All groups share one centre, and each spreads out both ways along 11 directions, with some noise.
In the rows, zero is written as 128.
Some rows, each with its group after it:
[128 167 131  79 143 150 135 142 193 158 132 108 149 120 130 134 163 244
 116  84  91 122] => zekul
[148 139 117  92 130 160 109 118 139  88 133 106 129 174 123 138 174 111
 114 163 105 107] => zekul
[163 106  97 120 135 164 123 106 138 155  91 153 109 156 140 173 124  80
 105 143 147 118] => Zipad
[141 146 117  93 168 138  70 136  99 203 123 132 122 130 127 173 144 142
 165 124 128 137] => Figo
[131  64  89 126 159 159  93 188 132 144 106 136  97 119 114 153 146 123
 150 173  94 179] => Figo
[ 98 144 154 114 176 179  81 149  96 143 122 140 149 122 115 127 143 122
 156 127 115 159] => Figo
[122 151  81 112 120 158 164 130 177 219  84 171 140 127 129 153 127 165
 123 111 116 151] => Fanan
[113 158 132 110 151 171  80 157 176 152  88 104 110 135 125 141 111 159
 134  94 156 164] => Fanan
[136 164 123 105 125 176 122  86 143 138  84 118  76 125 150 137 121 131
  95 109 174 130] => Zipad
[137 142 130 105 139 112 123 146 161 158 145  98 103 116 135 174 126 151
 135 110 164  96] => Fanan
[135 148 140 124 140 142 123  95  91 155 111 125 124 112 153 134 108 131
 111 107 175 105] => zekul
[139 129  90 116  83 112 147 111 166 128 132 146  86 120 123  96 152 172
 114 128  79 154] => Fanan
[121 131 143 109 134 152 113 141 188 128 124 116  98 118 128 133 122 162
 106 108 135 135] => Figo
[109 146 107  97 127 197 136 132 230 106 138 130 128 159 105 160 156 117
 147 166 115 165] => Fanan
[148  93 140 118 134 153 120 125 157 129 141 129 113 120 138 147 106 140
 130 139 135 140] => Zipad
[151 149  99  99 149 169 108  90 151 163 149 157  96 131 123 115 177 146
 124 113  97 143] => Figo
[155 151 155  89 170 143 127  87 121 197 148 118 139 108 161 184 123 163
 131  89 199  67] => Zipad
[ 83 184 123 116 136 150 135 130  96 160  87 155 142 104 123  83 148 139
  96 116  98 121] => Zipad
[ 98 200  88 134 137 149 106 136 131 171 157  97  92  88 118 130 153 117
 176  82 153 159] => Figo
[140  82 169 100 184 237 134 116 184 121 159 137 134  98 147 143 111 134
  84 138 167  97] => Zipad
[144 139 142 115 143 166 150  90 138 128 117 129 134 128 145 153 144 137
 115 102 159 114] => Figo
[121 150 165  78 174 174  92 127 152  90 131 120 101 140 112 121 220 130
  83 117 114 107] => zekul
[131 166  81 123 133 166 134 113 146 159 135  90 110 126 139 166 142 119
 160 116 178 134] => Zipad
[127 161 161  99 150 160 132 111  97 121 122 109 164 111 142 115 140 171
 113 112 124  98] => zekul
[128 161 146 107 155 166 167  90 106 108 145 119 141 114 139 131 202 142
 118 112 123 120] => Fanan
[ 95 166  99 126 145 156 116 132 104 156 192 145 165 105 112  61 154 130
 126 151  93  92] => Zipad
[113 154 131 104  98 148 171 131 217  76 106 101 113 123 124  86 152 205
  65 101 111 130] => Figo
[136 163 142  59 106 123  64 149 227 130 161 100 109 185 102 157  98 153
 159 158 122 112] => Fanan
[136 154 125 118 156 171 149  82 130 144 127 151 141 141 129 123 186 135
 105  92 127 121] => Fanan
[148 133 152 104 134 126  63 136 154  87 142  72  71 139 126 137 113 135
 134 117 162 130] => Fanan
[134  87 129 140 149 166 167 123 121  90 133 135 124  98 139 118 148 128
  94 135 112 133] => Figo
[160 115 136 116 158 137 128  97 141 175 151 139 114 100 149 155 151 188
 135  76 137 139] => zekul
[103 161 147 106 116 157 119 111 147 134 137 148 145 126 120  86 116 174
 149 128  96 165] => Zipad
[132 120 144 110  93  77  98 154 140 129 109 105  55 109 134 159  54 120
 139 143 161 135] => zekul
[104 140 140 111 154 145 123 121 136 158 146 175 132 125 105 144 174 128
 170 118  87 195] => zekul
[151 138 113 119 109 124 161 101 155  90 131  88  75 113 147 133 156 170
  96 100 142 124] => Figo
[117 134 114 112 139 162 150 145 180 136 175 125 136 126 112 173 161 111
 157 151 130 117] => Fanan
[167 131 149 125 130 127  79  75  37 111 113 134 121 129 149  80 107 128
 125 117 118 139] => Fanan
[159 140 143 112 130  96  98  85 100 133 170 136 119 123 136  98 142 147
 136 105 115 124] => Fanan
[130 142 120 111 128 151 120 128 169 120 115 104 115 146 127 147 136 144
 137 117 133 159] => Zipad
[101 179 162  67 145 174  91 135 208 140  99 155 115 157  96 120 156 157
 115 119  94 157] => zekul
[150 119 122 120 136 173 155 118 152 117 115 109 145 120 150 160 121 165
 129 114 133 141] => zekul
[116 180 141  51 137 179 162 117 169 126  96 114 130 105 138 131 181 194
  65 127 102  84] => Fanan
[102 164 130 110 129 155 135 140 127 146  99 124 156 134 124 153 119 127
 151 138 126 150] => zekul
[152 142 126 110 129 122  78 128 156  81 170  94 120 180  98 118 186 157
 171 122  64 168] => Zipad
[135 151 100 107 127 155 111 117 165 164 142 128  89 114 125 127 135 144
 132 124 140 138] => Zipad
[130 172 120 107 119 112 111 108  81 127 138 120 137 138 131 107 138 127
 137 145 109 107] => zekul
[152 107  68 104 160 146  69 154 105 179 121 132 101 137 121 152 160 110
 148 169 107 141] => Figo
[141 181 106  93 131 133  68 102  97 160 145 129 116 143 121 107 166 140
 156 127 101 141] => Figo
[114 130 131 120 122 115 118 162 117 110 107  96 127 123 121 131 127 164
 152 134 117 160] => Figo
[115 125 164 101 156 181 127 147 137 116 136 141 194 130 122  99 124 144
  96 162  99  77] => Zipad
[108 175 131 101 127 193 116  98 177 134 160 132 156 142 113  97 129 161
 162 135 128 167] => Zipad
[124 158 143 107 128 110  88 132 153 158 119 107  60  93 138 106 112 178
 101  78 165 123] => zekul
[107 146  91 120 128 183 143 152 189 167  95 145 147 150 116 148 121 137
 134 144 119 153] => zekul
[136 141  86 118  87 124  98 141 175 137 106 132  93 160 119  94  98 135
 106 152 103 127] => Fanan
[134 140 155  88 141 168 121 119 179  78 102  94  85 123 134 121 160 181
  78 102 135 130] => Figo

New rows. What belongs after each?
[128 139 133 103 134 134 126 123 138 130 113 113 121 126 130 138 157 186
 130 114 110 151] => Figo
[143 155 116  98 106 117 105 112  94 153  95 117 114 115 146 117  94 179
 145 121 122 155] => Fanan
[148 105 166  85 146 160 113 122 186  95 183 137 123 133 119 140 148 125
 118 163 108 108] => Fanan
[ 79 160 162 129 191 173  97 145 147 143 178 149 153 108 100  97 212 153
 154  76 106 158] => Fanan
[115 165  80 142 128 169 123 100 114 163 180 172 137 113 114  72 155  83
 131 141  97 123] => Figo
[140 140  88 145 133 137 147 103  90 171  59 139 104 101 156 119 132 152
  88  81 143 130] => Fanan
[120 182 153  79 115 109  68 130 163 182  97 136 159 187 111 135  88 175
 165 124 110 159] => Figo
[117 151 150  60 122 160 150 139 147 110 153 113 146 107 131 154 136 153
 138 193 101 103] => Fanan
[129 136 106 146 138 161 128 110 109 117 144 106 117  92 142  95 150 155
 124  99 131 151] => zekul
[141 150 125  92 120 134 104 113 205 116 167 103 102 165 114 157 146 136
 162 127 127 141] => Fanan
[112 135 142 133 176 171 113 118  93 142 146 159 163 116 126 111 158 128
 151 111 112 158] => Fanan
[135 128  96 132 116 153 118 142 154  73 134  81  83 113 124  90 148 146
 113 137 116 154] => zekul
[132 172 117  81 156 148 109 124 110 145  83  76 115 147 135 165 178 172
 123 108 143 122] => Figo
[118 168 147 105 136 179 138 120 145  46 125  54  70  91 128 143 194 163
 137 105 147 172] => Fanan
[102 166 129 121  97 145 178 125 205 130 110 128 142 130 126 118 123 175
 116  98 128 140] => Figo
[111 177 136 134 117 138 131 108  98 121 155 116 127  99 135  90 110 107
 115 118 150  82] => Figo
[113 147 119 113 161 190 110 139 130 133 126 126 124 122 128 119 156 109
 104 128 140 109] => Figo
[135 124 147 118 130 178 136  99 135 103 130 104 116 109 148 135 110 136
 128 135 166 144] => Zipad
[136  93 144 140 112  89  91 109 118 148 122 152  48 117 124 172  86  53
 161 143 177 182] => zekul
[107 118 116 144 128 161 151 128 131 128 110 153 108  99 130 125 125 124
 133 133 120 194] => Zipad
[163 131 130  89 134  86  88 136 100 123 112 121 130 176 127 126 156 129
  88 140  89  57] => Zipad
[122 128  88 116 161 169 142 145 123 141 107 109 122 109 134 153 191 148
 109 124 128 126] => Figo
[132 114 182 112 165 181  96 101 127 105 111 154  84 104 137 113 122 113
  84 108 156 139] => zekul
[150 126 160 100 145 157 129 102 126 116 105 117 120 131 145 176 125 126
 130 126 156 129] => zekul
[148 144 101  92  90  74 143 124 145 169 124 113  93 105 138 144 110 182
 119 135 126  98] => Fanan
[ 81 181 208 121 114 156 135 113 203  99 149 136 126 109 117  80  91 171
 117  72 133 150] => Figo
[147  98 118 170 146 117  94 124 115 114 168 129  93 128 123  97 145  93
 103 100 151 108] => Fanan
[155 150 121 120 104  86 103  98  97 161 139 119 109 112 149 106  86 173
 129 106 139 103] => zekul
[150 115  96  94 159 150 136 139 149 138 109 107  92  99 145 160 205 188
  94 107 113 126] => Figo
[128 152  96 123 118 148 141 115 107 139 109 143 138 135 131  96 139 123
 101 146 108 105] => Fanan
[137 148 108 114 153 207  95  98 116 142 119 153 138 161 125 136 157  81
 128 145 132 140] => Figo
[112 181 119 104 147 175 131 129 202 135 116 100 104 135 114 143 183 161
 129  83 138 153] => Fanan
[ 78 169 183 132 148 208 133 119 163  99  99 146 177 146 115 112 107 110
 127 119 139 160] => Figo
[104 165 115 104 146 184  97 134 174 149 133 137 111 129 106 112 160 137
 130 110 113 152] => Figo
[167 133 168  82 102  72 106  74 119 103 145 126 109 132 135  95 138 220
 127 102  81 142] => Figo
[158 106 136 100 128 126  96 134 157 108 130 130 117 154 121 124 134 138
 110 138  97 118] => Zipad
[135 149 168 103 153 138  92 114 104 116 152 111  98  98 133 114 153 156
 130  96 123 137] => Figo
[ 80 176 124 120 155 164 112 159  87 148 104 130 153  86 126  80 144 169
 125 112 100 146] => Fanan
[176 105 166 116 122 100 121  88 117 143 144 127 106 103 156 151  90 191
 159  95 132 157] => zekul
[ 87 158 144 128 120 135 164 159 186 122 113  96 119  81 135 130 107 162
  97  91 172  97] => Figo
[132 142 125 101 151 164 158 137 154 179 105 127 164 127 145 181 122 173
 123 112 143  97] => zekul
[144  87 140 140 111 103 148 126 115 130 140 132 152 117 136 171  85 148
 190 131 116 187] => Zipad
[104 190  97  97  71  76  52 154 157 106 142  99  72 163  88  57 140 132
 127 163  85 124] => zekul
[115 108 161 113 156  99 138 161 103 169 126 172 165  81 126 118 133 168
 101 112  72 100] => Zipad
[134 140 167  78 146 159 134 115 133 124 108 123 113 100 149 114 153 193
  67 113 116  98] => Fanan
[139 192  87  92 156 215 103  77 167 164 170 112 140 165 127 143 172 120
 152 125 166 120] => Zipad
[144 112 112  93 163 173 117 129 142 136  84 121 117 151 134 176 170 157
 124 129 116 161] => Figo
[120 134 126 121 137 123 134 149 115 101 159  85  99  81 131 129 155 128
 121 129 141 101] => Fanan
[143 169 168  74 122  96 146  98 175 151 125 116 123 121 142 126 149 252
 101  69 116 109] => Figo
[124 152 158  94 144 126 126 137 121 124  87 107 152 136 133 150 145 195
 140 113 115 149] => Figo
[125 157 132  99 143 127 132 113 135 182 169 155 170 128 125 155 148 146
 173 134 114 125] => Fanan
[117 113 163 133 154 206 160 122 119  84 112 125 146  92 136 142 139 139
 142 124 117 189] => zekul
[175 129 171  77 155 114  94 119 124 108 157 100 180 189 127 167 157 160
 148 116 109  92] => Zipad
[117 173  83 131 107 172 144 106 133 197  99 151 181 144 138 127  93 146
 144 120 139 139] => zekul
[142 159 195  86 144 186  86  86 144 123  91 149 166 189 128 139  82 121
 118 140 153 126] => Figo
[124 100 165  86 151 146  99 150 197 125 106 150  72 139 110 184 136  95
 124 151 131 160] => zekul
[104 119 107 145 138 111 117 177 122 143 155 110  99  77 117 111 129 144
 137 115 123 134] => Fanan
[ 90 155 134 106 162 166 146 149 121 163 100 150 145  77 136  83 170 193
  82  92  90 117] => Fanan
[132 165 126 113 124 118  92 116 126 148 142 118 114 137 121 115 133 161
 170 106 114 165] => Fanan
[106 105 143 130 142 130 113 171 114 146 125 135 135  98 131 139  86 123
 141 143 136 125] => Figo
[ 98 169 130 118 119 174 119 143 186 118  83 102 123 156 113 144 107 131
 153 122 150 186] => Figo
[107 169 136 124 145 228 178  87 169  95  97 123 142 139 133 126 173 128
 103 102 144 146] => Figo
